There are 5 ways to turn a row about zero (a turn may also mirror it). The second row of each pair is the first, turned, with some noise. The first 45 pairs use one turn. New pairs use 3 turns, one after the other, and a turn may come again.
In the rows, 128 means zero.
Known pairs, each followed by its turns in order:
[157 158 105 105 162 115  79  84]
[151 127 162 138  87 159  78  91]	R

[ 98 171 140 110 157 138 177 141]
[128 122 111  64  94 156 136 137]	U

[107  84  82 142 122 154 108 155]
[172 166 145 173 119 149 122 122]	U

[ 85 160 175  94 171 152 100 170]
[145 121 100 165  49 121 157 169]	R

[124 107 133 138  92  82 112 112]
[118  80 153 124 154 116 126 113]	R

[ 80 101 133 159  90 114 172 116]
[127  99 140 115 147 144 156  57]	L

[135 144 152 139  98  97 104 177]
[134  82 132 161 150 154 154 152]	R

[174 112 108  90 151 110 178  92]
[101  66 159 122 101 140 126  75]	U

[142  85  83 142 170 164 149  86]
[201 121 176 129 131 136 155 153]	L

[132 143 128 151  95 140 114 159]
[ 98 100 117 148 132 146 134 149]	D

[117 101 129 163 112 151  85 150]
[134 145 129 137 189  99 119 119]	L

[112 145 132 148 158 152 154  89]
[112  98 111 126 107 169 136 159]	U

[156 130  77 101 108 108 128 106]
[120  85 104  99 147 106 109 159]	F

[132 114 131 122  89 141 156 167]
[126 113 142 183 135 125 121 152]	D

[ 82  92 178  80  84 117  78 178]
[108  42 117 119  88 124 200 145]	R

[144 125 121 138 128 157 169 106]
[137 106 149 134 130 146 169 146]	L

[101  77 123 176 174 130 170  92]
[137 157 215 122 168 135 103 130]	F

[ 90 123 115 178 132 143 105 123]
[ 73 124 130  97 111 111 138 140]	D

[ 92 107  83  88 168  96 124 137]
[109  95 170 103 134  95 175 159]	F

[167  81  89 140 155 179 174 108]
[140 114 215 117 171  91 133 111]	D

[ 79 171  93 165 156 140 166  87]
[ 63 186 133 107 154 100 133  92]	D

[ 80  87  79 142 167 126 129  96]
[109 143 144  88 110  49 125 105]	D

[110 120 119 127 169  99  98 125]
[119  95 171 117 110 131 147 121]	F

[ 97 132 153  92 147 125 157  78]
[154 116 100  91 104 181 143 123]	L

[121 116 159 108  95 162 171 131]
[ 71 148 104 121 128 120 160 135]	R

[177 153 155 103 163 133  94  78]
[171 136 131  71 135 183 126  98]	D

[111 175  87  96 169  78 164 166]
[119 124 126 107  31  83 128 112]	L

[169  90 166 101 163 102  76 157]
[130 126 187 116 177  92  71 126]	U

[161  98 112 106 122  99 134  86]
[105 112 132  96 142 137  84  89]	R

[162  96 177 176  81 171  95 155]
[174 125  92 173 142  65  84 163]	U

[141 121 112 105 180 143  80  88]
[156  81 159 110  95 162 128 170]	F

[ 82 157 154 160 134 159 120 104]
[120 133  97 125 120 150 147 199]	U

[119  77 161 110  86 119 119 107]
[141 100 102 146 165 167 100 101]	L

[ 78 127 147 100 122 157 102 170]
[103 148 124 170 100 134 184 142]	F

[ 88 109  89 103 133 129 177 120]
[124 155 142 158 129  68 109 100]	D

[ 79 105 173 140 159 154 141 157]
[141 153 134 105  88 137  87 186]	U

[104 151 152 146 122 173 129  83]
[164 135 131 183 142 160 112 139]	F

[ 78 170 171 140 151 141 121 160]
[141 139 137 173 121 150 185  87]	F

[153 165  83 148 162 158 172 107]
[134 122 181 114  93 120 178 169]	L

[152 118 179 126  90 116 107 149]
[ 89  83 143 140 135 154 146 160]	R

[115 153 100 129 105 102 119 160]
[ 93 119 136 116 114  88 105 108]	L

[111 142 174 159 166 136 143 113]
[172 148 165 147 131 148 130  95]	F

[ 88 140 109 119 162 165  80 127]
[158 147 156 128 154 171 151 171]	U

[ 80 104 161 109 135 103 137 162]
[142 155 114 160  75 104 139 156]	D

[133 134 133 156 140  77 144  83]
[123 116 139 148 159  99  69 116]	R

New pairs, each followed by its turns in order:
[173 144 103 106 178 102  88 151]
[126 186 112  86 155 126 124  78]	F F U

[135 161 154 116 150  81 161 162]
[105  95 119 172 125 131  80 155]	R L R

[132  80  96 101 178 104 106 178]
[145 184  85 141 127  70 125 173]	U R U

[174  78 158 140  76 134  86 149]
[112 156 156 123 154 193 140 191]	U U U

[176 122 162 125 145 162 157 168]
[132  86  94 110 128 120 193 133]	F L R

[141  81  87 112 133 177 119 115]
[126 186 173 144 109 102 118 149]	D R U

[116 123 148  94 145 141 118 175]
[173 144 151 151 128 111 113 152]	F D R

[138  89  99 136 108  99 157 156]
[131 164 124  75 147 133 105 145]	D U L

[170  93 107 174 157 168 123  96]
[ 90  85 108 148 101  77  90 134]	D R D

[146 146 165 115 101 165  76  91]
[ 81 108 134 150  94  85  96  95]	R U L

[103 103  99 108 169 160 141  93]
[172 145 155 125 102 108 179 113]	U L L

[108 149 158 150 114 129 147 162]
[160 133 150 145 127 140  82 120]	L L D

[146 176 175 130 162 156 141  94]
[ 94 166 166 108 125 180 113 114]	D D D

[150 110 129 118 116  87 124 104]
[165 125 157 119 102 141 116 127]	D U F

[155 117  86 122 109 157 137 145]
[146 117 146  88 149  94 118 140]	U U R

[166  96 126 179 128 157 149  81]
[ 73 148 120 110 193 120 127 119]	R F R

[161 113 123 157 161 156 100 138]
[148 127 105 135 107 138 168  90]	R F U

[ 97  81 148 132 177  80  96 117]
[ 91 123 124 146 129  99  70  67]	D U R

[147 151 156 123 155  97 168 146]
[153 174 168 105 126 103 131 125]	L F L

[118 111 140 127 172 143  84 158]
[108  90 157 131 126 154  99  90]	D U L

[ 94 130  80 122 112 105  99 149]
[108 107 117 110 113 126  69 108]	D R R

[ 94 124  79  76  87 168 129 114]
[101 168 135 154 168  63 108 153]	R U F

[137 108  86 130 130 105 149 113]
[ 97 129 156 102 125 127 160 116]	L L D

[161 131 130 180 158  98 148 163]
[192 103 119 121 157 109 116 102]	R R U

[143  89 103  80 103 132 120  81]
[104 113 122  73 105 182 144 114]	D D R

[ 83 160 130 105  83 114 148 155]
[179 142 126  95 105 122 116  80]	D R F

[161 130 141 179 120 145  79  84]
[148  94  80 114  70 120 162 138]	L D U

[180 178 174  85 175 152 135 174]
[153 197 142 122 183 192  95 119]	R U R

[159 137  95  85 157 122 144 157]
[ 75 127 105 133 160 156 154 115]	L U U

[ 99 108  86 134 123  77 143 148]
[174 107 141 145 157 138 131 181]	L L U

[149  99 108 166  99 154 146 156]
[ 90 153 102 107 150 105  89 140]	D U L

[179 117  97 157 150  91  92 157]
[111  94 100 166  82 141  72 124]	F D F

[144 161 172  86  82 124 145 140]
[140 118  76 181 122 122 112 169]	D L R

[144 114 119  77 146 171 176 180]
[109  63 124 131 147 120 109  55]	F L L

[101 154 100 113  78 180 175 154]
[160 161  79 171 160 154  92 166]	F L D

[111  90  79 131  88 172 108  97]
[140  97 106 142 164  73  81 147]	L R L

[168 142 103 144  85  99 112  81]
[167 156 154 123 159 178  96 130]	U L D

[165 147 130 116 142 108 164 172]
[139 151 107 134  72 144 165 125]	D D L

[138  97 111  90  93 163 138 129]
[169 126 106 124 105 168 121 170]	U D R

[153 175 159 111 134 154  90  99]
[ 91 107 108  83 160 120 147  94]	R U F

[164 164 173 164 110 154 118 115]
[196 122 127 104 137 109 155 100]	L U U

[152 105 128 119 140  88 150 178]
[137 143 123 186 128  91  96 115]	U F U

[102 149 146  79  95 115 133 176]
[121 117 156  95 130 117 199 110]	U L R

[120 138 170 126 114 151  96 146]
[145 151 133 122 125  80 153 129]	D L D

[143 172 112 101 118  79 161 160]
[142 107 114  63 123 116  93  90]	F R D

[ 88 170 152 176  81 121  80 121]
[ 81  93 116 124 108 171  93  69]	U L L

